The rows of a group lie close to one hidden flat surface of 13 dimensions, which passes through zero. Surfaces can cross.
In the rows, zero is written as 128.
Some rows, each with its group after it:
[134 134 111 116 134 106 126 117 117 141 135 104 153 149 132 139 138 121
 147 104 102 119 136 117  93]
(1)
[100 131 144 104 161 139 184 103 180 105 114 131 144 136 120 166 137  99
 162 149 134 157  76 118 150]
(2)
[145 146 132 113 113 140 110 111 105 134 128  92 159 137 130 169 168 122
 122 126 123 143 137 132 105]
(2)
[168 153  99 149 125  48  88 178  98 140 136 168 131 161  98 127 151 117
 126 162 103 109 111  69 167]
(3)
[156 195  48 147 114 159 168 181 152 233 152 132 142  92 115 129 160 125
 164 149  89 114 169 109  28]
(1)
[119 112 145 145 160 171  76 134 110 137 106 135 132 103 147 140 170 165
 123 121 145 116 119 105 132]
(0)
[132  97 143 105 102 187  66 130 136 131  94  79 213  96 128 133 151 122
 100 112  87  74 170 124 157]
(2)
[140 144 103 116 168 140 124 236 132 138 205 220 201 129 156  67 143 130
 139  99 117 170 123 152 103]
(0)
[108 140 127 116 154 138  94 110 116 140 173 148 163 124 176 118 154  93
 145  96 120 128 144 120 140]
(1)
[182 163 141 110 118  60 145 107 153 148 143 114 136 125 132 130 113  95
 136 137 155 132 112 134 103]
(2)
[117 125 115 100 155  60 160 132 157 128 119 139 142 107 147 109  18  82
 112 124 140  88 103 123 131]
(2)
[201 188 109 147 131 136 121 173 146 177 146 140 164 150  87 122 155 149
 109 128 131 157 180 113 134]
(2)
[ 77 153  99 115 113 122  98 181  53 128 141 163 125 186 135 133 135 148
  98 117 151 135 158 211  99]
(1)
[ 75 110 132 106  88 147  99  74 128 108 106  79 116 136 143 159 135 132
 123 140 117 110 144 123 151]
(2)
[156 127 150  94  97 129 112 139  86 109 112  97 179 108 137 152  92  96
  55 126 146 132 128 185 109]
(3)
[125 140 113 140 145 137 130 120 104 146 148 151 125 136 127 108 122  86
 145 103 113 109 152 120 142]
(0)
[162 139 121 121  89  72 135 112 149 138 134 138  57 130 125  77  72 138
 136 142 177 110 116 124 114]
(0)
[104  96 144 136 128 148 107 113 152  94  96 112 127 132 111 128 105 147
  95 132 119 120 148  97 217]
(0)
[168 121 115 142 114 134 128 143  85 145 128 110 128  85 131 132 130 129
 121 126 101 119 112 113  58]
(1)
[142 120 155 161 130 125 120  95 105 109 165  94 118 111 155 142 143 142
  98 109 106 180 156 123 133]
(3)
[ 88 139 164 156 204 151 186 107 216 174 100  93 173 113 133 160 139 134
 148  96 144 103 182 199 113]
(3)
[123 162 112 114 135 118 141 132 147 148 118 136 138 142 120 144 101 108
 115 139 150 124 135 130 138]
(1)
[128 120 127 139 127 113 104 119  44 109 120  95 119 154 129 160 109 152
  71 104 120 145 149 140 110]
(2)
[150 169 144 201 143 142 143  96 113 166 165 134  94  85 135 140 153  90
 107 133 120 149 186 121 165]
(1)
[179 138 135 118 159  64 127  99  70 123 114 148  76 150 126 123  72 110
 134 114 190 123  61  95 101]
(3)
[ 99 123 113 135 108 134  99 121 114 124 117 129  93 157 118 121 126 157
 120 129 131 116 157 124 159]
(2)
[124  61 164 132 119 117 117 122 134  67 113  76 143 105 137 155 160 181
 120 132  84 153  84 111 112]
(3)
[131 102 154 154 162 110 146  93 165 114 139 144  98 108 139  75  72 108
 135 101 134 113 139 105 186]
(2)
[181 188 134 142 163 110 159 110  60 179 140 169  91 131 125 136 121  61
 148 115 194 124 109 165  70]
(3)
[111 129  99 109 110 140 143 121 147 119 136 136  95 147 121 110 115 149
 153 137 126 146 116 102 120]
(3)
[ 89 121 144 138 125 158 100  92  84 127 136 146  69 109 165 103  85 117
  99 108 178 113 158 161 151]
(1)
[129 160  98  91 125  88 144 136 115 141 142 120 163 158 133 164 143 109
 154 132 114 140 105 135  64]
(0)
[121  90 196 114  70 134  84  38 142 109 163  70 122  21 221 121 146  81
 120 133 138 108 132 157 126]
(1)
[153 107 122 138 156 145 143 127 140 129 115 144 124 118 109 111 146 120
 179 126 103 113  88  68 127]
(1)
[131 113 152 203 107 154 136 108 116 120 106  83  41 109 109 138 102 213
  54 132 148 160 196 157 146]
(0)
[146 163  98 147  74 154 122 108 120 190 120  95  98  69 130 159 163 107
 139 175 112  90 146  99  83]
(0)
[ 98 101 129 116 131  98 116 118 123  96 101 118 108 178 114 123 102 162
 128 113 137 115 124 134 142]
(0)
[102 119 142 158 145  29 170 113  89  92 108 134  82 166 106 166 107  95
 122 150 125 122  90 151 152]
(2)
[ 84 138 154 132 159 169 120 135 104 113 123 143 158 158 132 188 213 131
 137 134 138 162 117 175 138]
(2)
[135 122 154 170 174 187 123 112  62 149 128 133 161  94 131 138 149  63
 111  84  99 105 171 149 148]
(0)
[136  90 144 105 106 105 112 155 127  90 106 106 129 122 138 105  59 182
  67 113 160 127 124 174 102]
(0)
[147 148 129 157 156  98 207 126 159 117  98 114 122 153  72 166  73 118
  99 144 116 159 132 112 169]
(2)
[134 149 126  93 134 116 122 106 140 155 118 121 140 110 153 128  82  93
 127 123 166  99 122 131 105]
(3)
[127 170 112 146 135 130 166 149 111 134 111 123 145 160  85 194 134 121
  87 155 118 169 147 140 143]
(1)
[130 153 113  91 148  93 152  83 142 106 116 128  75 204 107 133  51 159
 130 117 192 175 102  89 147]
(2)
[122  82 138  98  69 150  95 108 156 104 109 105 109  76 151 115 148 146
 150 164 120 101  75  87 117]
(0)
[130 112 148 126 122 164 105 113 150 143 146 148 104  72 167  88 146 135
 160 130 157 109 110 120 113]
(0)
[164 156 139 122 156  84 105 177 128 135 160 139 200 128 147 135 118 130
  72 113 140 162 148 150 130]
(0)
[221 104 197 156 121  55 120 155 113 121 130 117 136  80 136 103 133 136
 101 122 159 116 100 192  72]
(1)
[ 89  96 141  84 154 208 122 118 150  85 137 155 152  96 164 127 123 124
 136 127 138 172  69  82 160]
(1)
[159 124 125 111 148  94  88 157 139 128 157 160 126 105 168  80  79 164
 104 115 172 137 103  97 117]
(3)
[140 120 135 121 139 111 120 146 138 113 146 109 159 114 148 140 124 161
 105 119 116 164 117 118 107]
(3)
[144 109 155 177  93 111 124 109  93 143  87 117  33 103 111 101 102 135
 114 135 173  59 150 192 107]
(3)
[141 151 136 116 108 106 142 136 147 157 119 136 123 107 130 128 129  96
 139 156 169  95 110 172  97]
(1)
[ 75 157  82 118  74 111 132 143 184 161 133 139  97 119 135 124 124 127
 141 190 131  98 148 126 135]
(2)
[171 127 164 164 174 117  78 147 105 142 118 163 129 115 128 111 127 138
  96 112 170 106 136 119 177]
(0)
[128 130  95  60 135 102 129 109 106 139 103  88 151 137 146 148  51 123
 126  96 144 103  96 115  39]
(3)
[115 160  94 155 118 103 123 135 186 211 102  78 133  79 141 144  85 153
  93 143 128  59 207 135  99]
(3)
[119 155 159 143 156 121 168 143 177 126 117 161 130 162  96 143 159 124
 141 156 168 151 127 177 177]
(1)
[164 109 162 158 122  64 106 103 134  88 177 152  53 138 145  69 121 168
 132 118 157 168 120 106 168]
(3)

New rows, each followed by its group:
[176 143 123 145 110 111  88 137 113 151 119 124 110  98 125 138 135 143
 100 156 141 119 123  78 135]
(0)
[133 115 124 135 140 176 163 181 101 120 104 139 176 118  92 136 115  99
  99 122  94 123 129 164 126]
(0)
[114 126 160 135 123 156 143  79 136 138  80  72 128 103 123 180 130 114
 113 137 139 103 144 158 126]
(0)
[186  99 192 164 125 123 122 150 151  87 136 149 130  89 116 102 147 137
  93 151 136 161 105 125 197]
(0)
[130 138 128 118 109 122 124 139 133 111 162 154 144 155 121 110 168 109
 151 136 109 150 125 128 157]
(3)
[105 137 119 182 115  99 145 117  86 127 167 134  61 120 143 139 143 132
 120 141 104 158 150 139 119]
(2)
[185 163 147 165 130 127 171 135 186 154 153 128 115 110 107 113 123 151
 110 140 155 175 161 142 137]
(2)
[118 123 138 126  83 116 126 101 132 106 123 109  94 121 130 141 129 121
 119 164 128 132 120 122 151]
(1)
[130 106 122 108  70 169 159 130 199 119 103  85 123  83 116 119  97 161
 117 162 119 131 124 120 114]
(2)
[164 111 145 173 133 125 138 136 131 131 127 134  97 107 109 101 141 149
 133 131 117 122 128 113 131]
(1)
[144 122 131 126  75 101 130 115 117 102 136 106  91 142 118 114 104 146
 103 141 134 148 137 141 127]
(3)
[ 68 152  87 163 166 188 118 105 157 198 113 156 107 110 128 125 142  98
 170 135 111  58 180  64 190]
(3)
[144 126 120 142 181 138 153  85 132 160 108 115 139 136 106 128 135  89
 189  90  98  84 132  79 124]
(1)
[133 148 146 170 107  84 133 111 173 159 163 109 109 114 144 107 154 132
 137 129 126 118 193 173 130]
(3)
[148 139 122 137 158 131 126 164 181 136 140 150 169 121 117 114 120 141
 106 131 117 144 143  85 184]
(1)
[ 82 105 147 124 171 169 142  96 153  85  90 119 119 169 103 178 165 173
 151 135 127 175  88  81 178]
(0)
[ 97 130 131  98 149  12 136  67  86 104 127 104 130 147 167 170  56  49
 119 118 130 102  89 128 128]
(2)
[126 139  93 112 133 167 168 170 128 147 113 139 150 134 107 149 162 141
 170 140 111 137  92 134  52]
(1)
[146 154 115 126 155 101 102 126 134 135 121 133 118 156 121 150 102 163
 103 131 160 157 120  67 155]
(0)
[ 84 114 130 191 106 145 118  54 122 142 148 129  24 127 138  81 157 125
 179 116 110  89 194 121 173]
(0)
[127 140 108 153 123 149 161 163 153 131 154 148 125 103 122 131 159 143
 136 160  90 171 124 108 122]
(2)
[ 85 116 120 141 153 145 124  81 149 149 178  98 142 117 180 111 173 136
 182  75  81 127 178 126  95]
(3)
[106 148 144 123 184 174 193 120 222 136 134 147 140 126 126 142 144 143
 166 139 161 186 110 128 142]
(3)
[162 131 154 190 127 136 107 128 123 138 160 138 124  65 140 126 152 106
  87 145 102 140 160  91 190]
(1)
[148 107 114 133 116 183 148 101 140 149 127 107 105  82 127  85 102 125
 153 109 104 105 136  94 100]
(2)
[111 148 134 114  74 141 152  12 194 149 171  71  99  69 175 125 122  60
 163 146 114 122 165 103 145]
(0)
[136 143 110 103 151 114 128 138  86 132 171 135 173 137 159 136 141 101
 141  98 108 157 112 128  72]
(0)
[116 150 127 124 146 136 130 119 140 138 150 148 137 131 140 134 138 108
 136 128 139 145 131 127 144]
(1)
[162 111 109 148 122 127 146 109 128 143  93 105  92 108  93 122  98 129
 140 134 101  91 118  66 121]
(1)
[131 123 158 122 132 207 135  44 100  83 192 109 112  82 180 163 157 103
 121 122 112 246 104  68 150]
(3)
[138 157 113 112 124 118 160 121 173 159 127 112 148 111 127 142 102  95
 132 143 130 116 132 125 117]
(2)
[170  99 116  97  91 125 156 125  90  83 147 123  94 110 133  98  79 127
 129 127 117 169  60 102  66]
(0)
[111 127 106 107 133 120 124 141 138 131  98 116 145 160 110 123  78 150
 104 111 132 109 152 127 137]
(1)
[190 127 143 158  87 150 131 146 127 135 138 137 127  58 116 114 149  89
 109 166 102 125 120 104 146]
(0)
[159 158 152 117 164  84 106  99  71 107 151 102 211 133 150 215 138  51
  70 122 101 180 117  98 169]
(1)
[132 122 129  93  96  66 120 157 172 122 105 128 163 150 109 118 140 113
 152 156 125  77 104 150 133]
(3)
[133 156 145 110 162  44 126 133 167 136 130 151 118 184 134 125 130 165
 158 125 209 136  97 159 111]
(0)
[198 118 152 155 121  55 160 168 162 123  39 111 142 140  35 150 106 124
 104 177 120  72  95 116 166]
(1)
[137 162  99 108 154 104 143  82  70 164 106 132 101 165 118 144  78  69
 151 101 160  86 117 115  97]
(3)
[110 144 129 115  86 104 168  89 163 129 170  82 139 115 156 124 103  90
 121 122 105 142 181 182 112]
(0)
[ 79 117 144 103 125 163 142  79 175  90  81 107 129 161  95 144  86 108
 111 141 133 122 145 114 240]
(3)
[152 146 150 116 152 110 100 154 139 144 130 153 170 144 129 118 132 125
 117 112 170 117 136 160 143]
(2)
[144 128 174 105 148 146  87  80 225 115 164 119 120  73 191 127 131 187
 118 145 200 201  92  56 169]
(0)
[142 177 102 152 152 125 118 145 156 180 169 178 104 111 142  99 107 134
 124 135 159 141 157  88 159]
(3)
[135 110 176 186 190  80 123  56  58 129 115 133  68 152 127 101  70  84
 118  56 159  75 173 161 169]
(2)
[164 129 179 174 130 107 123 121  87 142 115 159 103 115 112 131 193  67
 156 146 145  80 113 177 140]
(3)
[152 140 125  88 104  55 120  98 147 101 170  95 134 141 158 131  85 135
 109 128 139 175 108 103 114]
(0)
[109 115 136 114 156 157 106 122 149 142 115 133 162 108 146 110 105 111
 124 101 136  88 153 124 158]
(1)
[120 105 165 117 145 151 110 126 109 104 128 150 152 140 133  99 126 101
 124  93 145 115 135 174 161]
(3)
[142 122 154 143 126 147 146 115 101 102 135 132  92 139 118 116 112 136
 101 116 154 169 137 158 141]
(3)
[100 174  80 112  87 119 116 154 130 169 139 158 113 140 129 123 129 110
 138 165 143  96 147 139 120]
(1)
[119 118 170 151 175 105  91  78 127 125 103 144  73 154 131 130 164 155
 170 117 181 105 102 103 166]
(0)
[108 111 130 125 111  73 122  94 105 106 100 109  88 196 100 123 121 136
 149 116 129  94 133 145 140]
(1)
